The same things were measured in two ways. Each way mixes the same 11 hidden numbers, adds some noise and spreads widely along 7 directions of its own, which tell nothing about the thing.
(in the rows, 128 means zero)
Some things both ways: the first way, then the second way.
[120 138 159 117 129 122 112 119 116 111 106 130 171 100 133 101  91  98
 140 158  79 116 148 119 135]
[126 154 162  91 146 155  99 126 106 117 131 144 137 107 169 131 160 130
 117  89 159 136 139  99 110 137 159]

[ 57  77  85 150 101 104  64 131 199  91 109 138 125 153 126 161 139 166
 105 134  97 149 122 163 134]
[ 85 119 132 106  82  92 106 160  93 171 106 182 137 111 202 122 143 120
 118 129 161  86 121 113 155 122 178]

[141 110 142  81 132 149 109 105 174 141 105  70 193 183 146 138  95 135
 169  95  80 162  88 171 161]
[139  88  80 127 185  92  99 161 152 217 188 148 105  81 145 108 149 137
 139 193 150 149 102 171 128  86 113]

[ 87  82 157 129 132 109 138 113 143 104 175 140 121 149  88 136 121 122
 184 108 114 102 155 133  93]
[108 126 115  97 171 115 108 100 139 132 157 149  70 122 155  74 133 139
 180 126 136 129 161  75 133 152 113]

[147 167 186 124 181 166 155 152 127 139 126  83 170 118 172 109 119 119
 176 121 104  67 130 182 126]
[153 113 160 105 166 189 120 121 168  86 147  95 100 144 112 147  76 123
 151 124 166  75 141  77 139 142 114]

[104 154  89 145 136 144 120 133 103 120 109 111 120  90 131 104 129 124
 118 147 137 103 124 122 153]
[124 138 125 120 160 134  65 173 129 155 183 104 109 106 176 114 130 116
 122  79 149 157 133 122 127 125 105]

[107 101 112  50 142 132 129 105 123  98  76  87 157 172 184 128 123  91
 139 168 138 195  92 149 188]
[ 86 145 111 100 150 101 124 124 170 101 130 145  21  87 142  81 148 127
 172 101 150 139 139  93 139 143 158]

[194 212 180 188 171 189 121 156  46 142 136 121 180  45 165 122 113 152
 128  88 110  47 192 117 126]
[139 144 157 126 139 142 161 154 135 105 145  95 162 160 140 178  96 119
 112 143 187  86 150 126 181  66 136]

[ 54 167 128 166 137 108 121 125 144 103 148 175 109  65 109 129 126 173
 108 115  78  53 165 140  77]
[126 127 133 128 140 153  85 188 158 172 209 107 145 134 164 103  86 151
 162 144 126 116 130 106 151 130  99]

[150 132 144  88 129 105 111 107 152 104  87 137 132 102 145 107  65 104
 132 155 102  99 131 137 183]
[ 88 101 132  95 128  80 118 133 140 178 153 165  91  80 145 177 162 155
 119 107 183 122 144 144 139 122 145]

[148 136 174  83  90 100 120 124 103  82 123 159  80 100 136 181  39 156
  97 120 125  93 188 134 120]
[154 111 170 159  70 159 137 119  53 147  69 102 182 175 121 121 118  66
  75 149 150  65 218  91 151 112  70]

[177 110 173 149 116 121 128 144 102 142 208 150 126 139 130 208 104 157
 222  69 164 135 187  97  99]
[125 179 163 122 130 149 140 166  98 183 111  78 181 104 174 144  99 148
 101 124 149  97 159 147 198 104 123]

[ 88 142 110 137 152 153 155 178 128 123 128 134 124 139 126 111 176 139
 164 122 133 107 132 149 112]
[115 125 180 113 149 140 138 160 119 142 111 128 148 135 187 114 118 139
 123 141 140  82 125 101 163 106 140]

[132 165 175  98 203 122 156 129 122  98  99 168 178 111 169 104 121 122
 159 125  77  72 145 156 152]
[122 107 125 138 123 129 122 149 162 137 136 112 108 122 132 151 119 112
 126 122 154 113 147 120 136 117 105]

[142 136 128 136 163 128 114 106  90 156  92  91 207  81 196 123 131 122
 147 167 104 115 104 124 162]
[117  96  77  83 204 100 110 115 143 130 130 132 103  96 169  96 138 113
 162 162 189 161 123 124 120 139 154]

[102 117 148 127 106 122 102 126  98  73  68 137 130 151 130 126  90 135
 120 147 106 119 153 150 146]
[122 113  84 120 145  78 144 111 106 127 125 159 126 118 136 106 152 114
 134 133 151  89 162 100 148  85 143]

[119 131 113  86 149 144 168 128 122 105 111  94 129 183 107 155  99 140
 160 107 119 130  79 152 167]
[113 123 126 141 127 151 107 171 172 147 193 135 102 128 129 129 129 133
 102 115 120 153 138 110 109 124 111]

[147 148 133  99 137 117 100 118 130 119  96 145 144  95 158 134  89 132
 106 126 104 107 154 144 151]
[114 107 118 133 109 119 119 132 103 142 113 131 101 130 139 110 122  90
 116 135 166 102 169 100 143 125 109]

[138 130 126 112 148 136 115 118 116 132 112  94 166 140 176 170 108 145
 150 116 124 138 109 153 161]
[ 98 115  72 138 112 112 137 134 133 106 115 141  63 123 105 125 126  81
 115 138 197 135 178 119 145 116 114]

[184  79 134  68 144 169 126 152 141 152  67  88 189 139 166  98 147 128
 136 118 103  94  95 166 185]
[153  72  98 127 155  67 119 157 129 203 155  90 133 107 131 151 139 117
 106 126 174 143 157 165 136  81  91]

[ 95  64 117 125 140 128 150  98  31 106 137  89 122 135 132 150 144 139
 125 139 160 109 125 111 125]
[154 174 111 123 159 154 129  83 105  63 153  88 125 157 120  53 110  84
 140 113 124 125 202  51 137 131 122]

[162  63  82 203 114 123  60 159 148 166 143 101 148 115 122 151 152 145
 124 132 142 122 141 124 134]
[114 132  96 130 111 111 112 115  80 138 112 139 132 110 175 121 123  83
  99 134 164  86 154 114 157 113 153]

[105 165 170 145 115 175 109 157 137 119 130  96 137 144 141  89 115 151
 142  95  96 120 166 171  96]
[147 169 129 151 149 165 120 131  96 112 138 108 120 133 113 120 119  90
 108 121 160 104 177 108 156  89  87]

[125 165 137 113 140 139 111 106  81 126 126 144 133 106 164 123 112 177
 110  72 116 113 176 134 120]
[127 142 158 109 149  99 120 194 131 208 172 107 144 108 168  97 122 168
 143 138 139 130 132 142 176 104 118]

[140 158 134  94 120 202 109 213 129 108  66  77 154 145 152 121 103 136
  86 126  99 114 114 189 165]
[112 121 134 110 157 119 124 169 145 121 144 134 136 140 149 122 126 148
 164 112 162 118 148  96 145 107 115]

[119 102 152  93 108 143 122 104 179 113 130 112 173 126 121 161 119 129
 161 115  82 139 121 133 131]
[129 124 145 119 134 144  91 158 142 154 158 103 118 133 174 122 126 111
 118 124 156 159 130 122 116 140 122]

[166 118 113 143 141 132 113 166 117 163 113 139 155  72 155 118 165 138
 119 138 126  84 157 125 122]
[133 142 165 100 138 129 156 146 116 149 136  99 183 118 158 134  97 145
 108 151 156  61 137 115 192  94 175]

[121 113 135 111 140 102 122 129  94 115 129 121 130 152 144 173  90 121
 146 136 139 137 146 148 122]
[ 95 133  74 123 162 116 116 128 133 127 157 140  92  86 123  76 135 129
 174 143 147 119 175  95 155 129 114]

[125  87 164 166 152 150 113 110 151 141 175 115 172 124 124 110 159 132
 193  83 103  88 157 139 103]
[155  90 193 128 103 122 104 128 119 139  89 124  88 165 176 157 123  76
 101 110 178  68 121 114 123 113 118]

[192 156 101 110 200 152 138 152 136 153  98 117 175 121 157 148 146  84
 159 127 150 120 125 157 176]
[ 86 115 114  83 184 124  94 151 143 131 158 124  95  96 187  77  99 142
 150 125 148 110 119  91 164 144 162]

[ 90 130 130 126 118 120 117 181 113 117 105 145 139 142 139 130 126 155
 139 139 101 120 138 146 113]
[127 161 182 133  72 174 158 164 106  97  78 136 168 146 121 171 116 115
  69 101 158  60 158  90 153  99 149]

Other things, the second way, with their names:
<621>: [136 116 141 129 143 162 108 160 166 105 159 113 110 135 138 157 113 110
 111 113 156 108 122 108 129 112 130]
<307>: [165 130 112 151 162 137 132  42  59  85 109 157 140 164 154  83 150  42
 106 175 130  71 175  67 123  81 130]
<449>: [122 125 140 106 142 144 128 143 158 112 167 124  77 108 105 119 100 130
 102 121 151 100 137  97 143 131 154]
<127>: [138  72 185  97 105 167 106 140 178 142 129 142  78 143 116 127  99 133
 107 109 129  99 113  69  85 191 132]
<556>: [127 151 240 117 101 133 126 199 165 170 162 110 133 121 180 156 131 160
 108 112 127  82  88 139 161  90 167]
<657>: [ 84 140 130  95 125 135 134  97 145  71 127 149  48 146 146  63 120 123
 164 114 131 137 173  37 130 186 144]
<441>: [181 142 155 127 182 168  75 176 128 173 164  74 135 120 136 112 100 127
 123  92 140 123 126 121 130 119  75]
<419>: [145 161 178 149 107 151 128 173 118 117 159  96 133 138 120 160 117 104
  89  96 155  63 155 119 170  67 114]
<203>: [135 134 131 104 134 150 120 184 142 148 116 117 140 113 125 137 104 145
  93  83 150 124 130 108 129 138 136]
<860>: [135 148 145 114 137 148 126 142 113 133 113 112 115 102 123 111 123 113
 110 120 157 103 153 110 151 121 130]
<239>: [128 112 144 109 158  75 119 193 184 166 210  90 121 148 199 125 128 147
 171 134 167 178 103 157 146  86 137]
<802>: [130  96 145 157  75 134 164 185 159 144 154 140 166 160 117 182 114 121
  89 192 161  73 131 140 154  68 133]
<574>: [131 113 135 122 162 143  91 154 128 111 164 110 119 137 161  84 115  97
 115 116 136 122 127  77 121 123 134]
<138>: [147  72 193 150 119 131 102 145 168 202 164 100 120 138 198 118 138 101
 100 191  97 116 105 143 112 116 123]
<306>: [113 126  94  96 206 102 134  70 108  98 144 136  95 141 171  33 114 117
 202 163 144 110 182  52 164 133 127]
<788>: [147  91 106 186 123 121 110 173 174 152 205  86  75 128  85 119 114  80
 110 162 141 116 158 139 139  75  59]
<320>: [ 89 179 106 126 117 118 156 117  91  97 165 161 118  74  88 123 150 119
  90 136 160  81 196 111 186  72 163]
<157>: [161 113 179 128 129 148 130 136 123 119 156 137 157 174 138 115 139 110
 104 146 137 100 138  87 109  99 127]
<834>: [110 144 185 117 114 157 115 162 107 144 133 141 147 115 141 155 143 133
  89 107 159  89 145 111 142 108 134]
<668>: [119 137  98 134 156 116 102 160 105 158 176 108 145  96 142 131 141 111
  81 111 155 149 162 141 145  91 120]
<546>: [150 159 131 111 161 209  87 160  97 131 173  92 210 150 188  84  49 124
 127 144 125  76 127  71 168 136 139]
<484>: [129 163 142 117 133 140 156  95 107 130 147 153  79 133 106  82 144 113
  77 149 131 146 175 100 126 118 134]
<178>: [ 78 139 151  90 116 124 175 152 119 123  83 157 155 109 175 121 128 144
 115 161 159  91 131 111 174 116 206]
<697>: [155 113 128 134 169 129 100 138 151 183 156 111  96 105 145 114 119 124
 138 145 134 110 129 133 136 106  90]
<515>: [121  77 126 136 120 131 113 160 137 123  75 140 120 146 160 147 145  81
 123 128 182 130 139 110 103 121 111]
<169>: [126 140 164 131 150 158  64 160 157 130 155  88 116 111 186 106 140 113
 147  67 107 141 137  86 105 150 105]
<808>: [149  93 159 147 134 128 126 156 155 126 171  91 116 162 163 133  90  94
 141 172 152  46 115 120 174  74 128]
<133>: [149  68 120 166 159 107 120 130 143 127  81 133  56 148 132 147 122  76
 169 151 190  52 140 123 151  68  50]
<50>: [134  78 110 110 146 141  97 123 115 146 164 125 179 170 199  66  96 104
 144 184 123 114 136  71 125 158 141]
<662>: [108 147 120 115 135 157 113 127 121 115 125 138 100 150 156  93 105 122
 137 107 141 124 163  72 134 157 106]
<640>: [132 125 172 126  84 128 130 121 153 124 127 122 124 107 145 134 143 114
  90 105  91  67 142  92 126 130 181]
<716>: [ 88 152 157  89 131 151  95 168 117 126 149  94 135 113 179  85  99 140
 106  78 135 131 151  79 159 167 158]
<353>: [151 134 164 142 114 143 178 122  96 141 144 115 180 152 114 150 121 107
  43 176 136  82 179 119 165  73 138]
<852>: [130 139 182 114 119 192  83 127 151 142 183 126 118 153 192  85  88 136
 133 130  86  90 116  60 124 176 144]
<796>: [151 152 168  75 168 169 121 122 127 136 167 141 148 124 114 129 112 188
 111  77 131 117 148  72 111 150 129]
<400>: [111 154 117 121 179 155 102 136 122 120 156 135 144 118 186  80 140 116
 167 160 141 138 142 103 137 115 129]
<624>: [118  92 139 107 175 140  61 171 193 140 187  91  25 129 162  78 100 114
 170 103 155 187 116 103 106 173  89]
<474>: [121  79 178 130 133  88 153 135 127 166  66 144  94 136 180 136 163 104
 108 161 163 103 129 138 141  85 119]
<434>: [144  89 125 128 135 119 173 148 140 128  95 155 155 154 134 159 129 123
 133 181 177  77 127 124 144  71 132]
<365>: [ 88 102 133 115 128  85 142 134 148 116 134 157  74 118 161 136 151 113
 126 142 173 104 137 120 150 102 163]
<97>: [170  98 179 112 143 133 105 159 189 154 161  94 122 133 153 115 111 142
 150 108 106  99 103  96 110 129 133]
<8>: [141 104 124 148 110 155 107 111  83 120  86 133 133 149 145 122 133  41
  90 162 172  94 160 105 118 118 115]
<299>: [137  42 140 131 151 103 121 145 173 144 135 137  77 154 142 100 113 111
 165 169 143  75 118  96 128 111 103]
<587>: [148 144 125 132 173 185  97 154 122 121 165 100 168 134 161 147 100 108
 101 129 152 114 127 118 136 102 119]
<450>: [ 69 124 180  86 114 153 121 120 163  49 107 143  24 147 157 100  99 114
 127  66 147  96 148  31 133 194 164]
<583>: [111 129 165 104 132 126 148 155 119 143 157  94 130 145 145  81 113 125
 110 154 155 147 175 104 170 126 127]
<476>: [128 191 154 146 118 204 107 166 117 100 116  95 111 102 112 172 102  90
  56  72 172  99 154 130 155 107 117]
<420>: [122  97 132 160 109 122 110 164 147 135 103 137 104 146 146 160 145  86
 127 123 173 122 150 130 116  98  87]
<40>: [135 129 102 113 180 143  96 150 139 100 137  81 137 132 175  79  89 113
 175 103 145 119 147  75 149 138 125]
<146>: [ 72 100 111  79 118  98 130  99  89  91  84 189  92 148 163  94 159  99
 126 116 196 160 184  60 109 172 154]
<350>: [118 131 142 139 116 135 123 163 121 132 144 124 138 130 145 147 136 100
  96 132 161 101 145 129 146  81 130]
<245>: [140 152 133 137 147 208  81 148  79  98 174 139 139 145 115 110 109  76
  68 133 178 126 155  91 116 119 106]
<409>: [116 175 155 111 125 194 101 139 114 100 127 114 165 108 151 134 131 121
 115  84 144 123 162  92 129 147 140]
<354>: [109 133 143 116 120 113 106 166  72 137  61 140 136 131 201 120 148  94
  97  93 177 121 140 112 139 110 140]
<535>: [155 126 171  97 159 161 118 102 156 122 152 108  80 140 144  95  67 140
 138 122 115  56 123  65 146 149 140]
<634>: [138  84 150 146 140 166  63 159 165 131 168 120 106 132 157 151 134  90
 144 120 153 116 121 111  94 130  84]
<605>: [111 151 108 116 175 119 103 145 138 146 181  87 106  90 153  78 114 140
 156 103 124 132 173 100 167 126 109]
<791>: [109 141 153 121  88 106 157 119 105 135  78 160 100 106 120 129 165 112
  96 109 151  93 172 111 140 113 150]
<275>: [138 143 125 128 186 125 123 144 124 161 172  82 134 100 145 109 122 127
 121 138 135 122 157 136 166  86 110]
<216>: [ 99 137 106  87 185 118 132 104 153 126 182 113  81 123 162  53 115 139
 152 152 126 171 159  86 144 161 148]
<25>: [ 82  85 127  94 103  70 174 120 167 114 154 199  55 136 102 142 163 144
 131 139 180 120 154  99 123 120 159]
<619>: [142 173 105 108 213 162  68 153 136 170 191 108 112  76 170  54 126 145
 161 127 119 177 117 122 127 139 115]
<554>: [140 124 133 174 107 129 102 172 164 156 146  67 100 123 153 130  99  93
 137 114 116  81 147 124 161  97  89]
<701>: [142  84 135 114 150 127 123 104 101 109  87 143 102 144 132  84 117  90
 114 136 151  68 159  65 131 130 128]
<644>: [106 116 106 161 120 143  89 171 158  58 132 108  37 139 130  75 124  44
 136 107 155 124 149  79 124 124  97]
<526>: [126 114 126 121 174 126  59 186 152 169 172 133 105  97 181 113 138 142
 173 106 151 119  97 123 126 114 107]
<591>: [147 101 172 100 139 132 104 131  55 179  90 119 205 149 185 118 145 108
  92 133 171 127 173 108 119 134 104]
<51>: [107 157 126 127 142 171  95 163 144 116 143 115 104 102 151 140 125 111
 111  93 159 148 138 120 132 131 127]
<633>: [148 105 148 117 161 133 114 135  83 137 121 137 155 133 161 100 126  98
 114 162 161  67 132 105 148  87 128]
<561>: [130  47 112 104 209 113 103 124 154 171 143 135 104 160 190  82 106 131
 196 198 158 139 128  93 122 148  78]
<448>: [134 128 162 136  58 149 112 126 122 147 124  89 142 111 141 190 114  94
  45  66 126  66 168 110 138 139 156]
<481>: [149  79 151 125 144 119 133 137 117 144 157 117 173 165 139 124 124 116
 126 173 160  88 157 101 147  89 107]
<733>: [146 147 162 108 156 161 116 167 172 143 228 114 159 128 139 125  76 183
 162 128 109  55 112  89 170 103 143]
<213>: [155 147 148 113 170 167 105 113 144  89 154  99  79 128 131  97  90 101
 120 101 140  93 136  79 133 138 140]
<131>: [ 88  88 150 117  97 136 140 109 144  78  82 201  63 166 144 128 116 106
 153 146 174  58 140  61 131 144 140]
<351>: [132 132 169 111 140 148  86 148 134 153 153 102 110 127 165 134 128 113
 132 107 168 137 137 120 126 135 108]
<356>: [113 145 117 101 145  97 124 129  96 153 169 148 125 119 165  88 140 116
 116 160 169 125 144 128 158  96 164]
<786>: [ 97  98 175 104  97 137 101 155 148 168 141 116 119 134 197  97 107 128
 126 123 114 111 134  83 133 176 145]

Some of these things the first way, each followed by its name:
[149 125 128 127  80 172  71 182 146 119  98 113 168 153 131 158 108 137
 143 114 110 174 144 137 150] | <354>
[112 165 127 133 115 142 105 148 140 111  85 136 144  84 135 106 119 133
  99 149  86 106 156 141 125] | <350>
[157 139  92  61 230 136 174 123 102 153  80  61 160 166 193 102 118 148
 134 114 124  85  33 189 224] | <127>
[110 150 115 134 178 121 125 115  76 130 108 104 120 146 166 100 126 131
 112 124 148 122 159 174 118] | <320>
[101 125 122 173  76 152  89 206 146 121  86 131 147  82 132 122 159 139
 109 182 102 108 155 135 102] | <40>
[136 210 130  99 152 145 118 109  66 104  67 121 167  92 174 157  87  92
 103 152 124 157 164 138 145] | <644>
[155 123 109  71 130 138 135 123 114 113  75 128 168 116 101 177 102  68
 139 153 122 136 127 121 158] | <574>
[146 100 145 114  69 140  87 133 157 149 147  86 169 159 108 163  83 115
 182 114 107 197 137 116 115] | <619>
[148 196 141 166 140 170 100 206 153 153  84 120 184 138 196 100 160 192
 119 106  82 143 156 185 117] | <178>
[178  82 132  96 186 167 145 154 116 121 134  88 159 149 134 155 142  94
 140 107 149  97 126 158 163] | <306>
[109  71  98 130  99 134 131 169 133 138 139 105  98 140 114 135 169 127
 146 145 168 130 137 133 102] | <605>
[178 114 129 100 111 171 113 142 123 144 136  89 157 136 126 145 120 115
 136  98 137 165 153 121 132] | <556>
[138 125 118 124 174 145 128 143  71 177 138 107 169 111 148  84 144 124
 162 103 124  82 129 127 129] | <441>
[110  87 144  82 156 150 152 116 101 110 119 107 177 150  95 130 123 117
 136 105  79  92 115 144 124] | <157>
[ 87  93 159 125 152 147 142 106 127 126 142  96 160 195 114 129 136 172
 176  63  84 105 121 179  94] | <25>
[115  86 159 109 119 102 128 118 118 124 114 171 173 102 104 109 136 111
 162 140  75  97 169 106  95] | <97>
[114  82 157 162 159  86 149 113 160 104 126 170 125 138 131 104 167 150
 183 138 113  73 155 147 117] | <448>
[100 113 142 120 177 110 127 121  82 131 115 136 155 167 179  65 150 159
 144 105 108 120 151 156 122] | <791>
[188 150 198  69 109 149 141 114 141  99 106 142 154 130 124 157  74  88
 184 112 114 146 182 127 137] | <275>
[129 126 113  87 117 140 157 141 160 105 114 124 107 148  99 171 122  83
 181 145 159 150 127 137 140] | <450>
[164 155 114 139 145 146 111 167  95 121 131 110 121 126 139 146  79 156
 113 103 135 101 129 132 175] | <662>
[214 147 143 156 162 179 143 173  33 144 153  46 135 163 146 166  94 122
 150 106 189 137 146 129 152] | <169>
[172 110  90 138 121  86 115 155 145 151 133 185 125  47 102 147 136 135
 104 146 118  79 166  87 123] | <786>
[125 148 173 172 168 158 123 157  87 129 159 108 172 144 150 131 119 164
 166  82  98  96 152 152 109] | <420>
[155 191  83 109 147 133 135 147  95 124  75 150 112  73 156 137 122 128
  94 145 153 108 148 128 163] | <716>
[167 115 136 122 131 161 149 170 105 160 144 106 148 140 128 105 153 118
 189 113 148 130 142 114 126] | <474>
[ 59 147 150 136 174 123 136 151  96 106  91 155 184 109 165  88 153 157
 143 145  57  63 120 152 123] | <434>
[152 144 140  83 127 125 122 138 117 114 119 126 129 130 118 159  60  99
 142 124 125 128 150 137 142] | <834>
[102  62 159  75 164 128 154 144 190 128 115 147 189 205 102 127 170  93
 228 102  85 117 131 189  95] | <701>
[169 156 153 159 150 154 125 145  88 132 148  66 150 108 126 163  65 111
 147 131 129  94 131 136 140] | <634>
[159 139 146  55 112 101 136  72 101 111 103 152 131  80 113 177  55  83
 133 139 123 121 171 105 130] | <788>
[116 151 140 158 143 151 100 169 156 113 129  96 139 147 138 141  95 156
 127 107 100 106 129 184 133] | <131>
[201 141 154  99 102 122 104 100 173  87 139 129 122 112  86 209  14 116
 118 102 106 133 160 118 171] | <852>
[ 61 130  92 173 112  97 128 127 140 127 115 162  77  56 110  41 169 140
 131 175 123  56 148 109 105] | <535>
[ 92  86  91 134 126 152  84 118 186 146 111  99 170 112 139  82 186 155
  93 111  80 120 119 158 124] | <356>
[158 122 107 131 107 142 139 128 123 149 131 109 127  93 114 133 141 139
 139 129 138 121 135  99 129] | <216>
[ 85 138 157 158 167 172 131 139 113 120 145 108 144 152 141  87 171 153
 149  77 112  94 167 181  84] | <419>
[174  43 146  28 193 137 148 109 141  73  82 103 203 170 113 142 103  24
 141 160  99 123  96 149 217] | <307>
[136 127 155 126 158 154 129 104 112 131 161  79 155 112 159 136 114 135
 150 101 121 105 128 140 136] | <351>
